The groups are shells around one centre, one inside the other: the same stretched ball of 3 dimensions in 10 sizes.
In the rows, zero is written as 128.
Known rows, each followed by its group:
[154 102  96 166 140  61 124 124 137 128 132] | j723
[136 113 114 147 120  73 114 134 132 117 126] | j685
[ 71  98 177 112 128 180 103 171 128 140  86] | j855
[121  99 141 131 142 122 113 158 136 153 105] | j707
[ 48  70 182 132 158 225 112 167 130 152  76] | j855
[136 121 100 158 105  50 115 117 128  88 137] | j915
[102  71 137 160 172 159 124 146 138 158 100] | j680
[ 93 122 150 120  95 117 101 150 123 101 109] | j647
[ 91  82 156 137 156 169 115 160 135 157  93] | j120
[ 78 108 146 137 108 136 107 139 123  96 107] | j120
[ 93  97 121 165 125 118 117 120 127  93 119] | j707
[129  77 126 157 173 129 126 147 142 169 107] | j707
[ 89 100 130 156 121 124 114 127 126  96 115] | j680
[ 81  85 168 125 149 182 110 168 132 157  86] | j915
[ 92 112 132 146 105 111 109 130 123  88 117] | j680
[116 117 115 152 105  79 112 123 126  89 127] | j723
[157 106 100 159 137  58 122 130 137 132 131] | j429
[ 59 101 182 110 118 186 100 169 124 128  85] | j855
[130 107 124 142 128  92 114 142 133 130 118] | j685
[ 83  87 134 162 139 146 118 130 129 111 108] | j429
[ 84  74 144 158 161 169 121 143 134 140  98] | j120
[126 101  99 175 130  77 123 112 131  99 132] | j647
[ 78 109 146 137 106 134 106 139 122  93 108] | j723
[ 97  78 131 164 157 147 123 136 134 135 106] | j742
[ 68 107 172 113 112 167 100 163 124 120  91] | j915
[ 70  83 167 132 146 187 111 161 130 143  87] | j685
[ 81  76 140 163 155 164 121 136 132 128 101] | j429
[ 88  98 127 160 122 124 115 124 126  94 116] | j647
[ 74  96 167 122 129 170 106 162 127 133  91] | j742
[ 96  84 128 164 148 139 121 131 132 123 110] | j742

New rows. What belongs after each?
[ 45  89 170 136 127 196 107 150 123 110  89] | j855
[152 103 112 148 142  75 119 142 138 146 123] | j707
[ 54  68 181 132 164 224 113 169 132 161  75] | j707
[ 78  86 174 120 148 188 109 172 132 159  83] | j707
[101 105 154 121 126 137 107 161 130 138 100] | j915
[ 63  79 160 145 147 189 114 150 129 131  91] | j120
[106 117 117 153 100  85 111 120 124  79 127] | j855
[104  95 114 171 131 107 120 118 129  98 122] | j855
[ 56  97 160 137 118 172 107 144 122 101  97] | j915
[ 71 116 162 118  97 145  99 152 121  98 100] | j647
[ 79  74 163 138 162 189 116 162 134 160  87] | j680
[141 103 100 167 134  68 122 122 134 116 131] | j685
[ 98  80 152 140 161 164 117 159 136 162  94] | j680
[ 56  83 170 135 140 197 110 156 127 130  86] | j120
[ 37  77 190 124 145 230 107 169 127 140  73] | j707
[ 68  97 178 112 128 183 103 171 127 140  85] | j855
[137 116 103 158 113  59 116 121 130  99 134] | j120
[155  96  83 184 146  54 129 110 138 118 139] | j707
[111 120 140 124 105 102 105 150 127 114 113] | j915
[155 123  87 164 107  27 118 112 130  90 145] | j707
[160  91  93 173 158  67 129 126 141 144 131] | j855
[147  87  91 183 158  76 131 116 139 131 131] | j855
[ 71  96 169 122 128 173 106 162 127 132  90] | j742
[103 117 130 141 103  99 108 133 125  93 119] | j742
[ 47  87 189 115 136 215 104 172 126 140  76] | j855
[136  79 106 175 168 104 130 128 140 147 120] | j915
[ 72  88 172 123 142 186 108 167 130 148  85] | j680
[ 76  70 164 141 168 197 118 162 135 163  85] | j915
[142  99  97 172 139  69 124 118 135 118 132] | j120
[159  98  85 179 146  53 128 115 138 125 138] | j647
[ 56  82 171 134 142 198 110 158 128 133  85] | j120
[ 84 114 149 128 103 129 104 145 123  99 107] | j120
[101  95 151 131 139 144 111 158 132 145  99] | j742
[ 74 101 140 149 115 139 110 131 123  91 109] | j647
[ 88 106 128 155 112 117 112 125 124  87 117] | j647
[ 96  94 120 167 131 119 119 121 128 100 118] | j647
[ 90 122 137 135  91 105 104 133 121  80 117] | j855
[159 122  88 162 111  27 118 116 132  98 143] | j855
[ 81 101 171 113 126 166 104 170 128 141  90] | j707
[ 67 101 167 123 118 168 104 157 124 118  93] | j742
[ 40  81 177 134 137 212 108 156 125 123  82] | j855
[162  94  87 178 154  58 130 119 140 136 135] | j855
[132  89 106 172 152  95 126 125 137 130 124] | j742
[ 98  92 118 170 134 118 120 120 129 102 119] | j855
[ 79 112 140 142 101 124 106 132 121  82 113] | j855
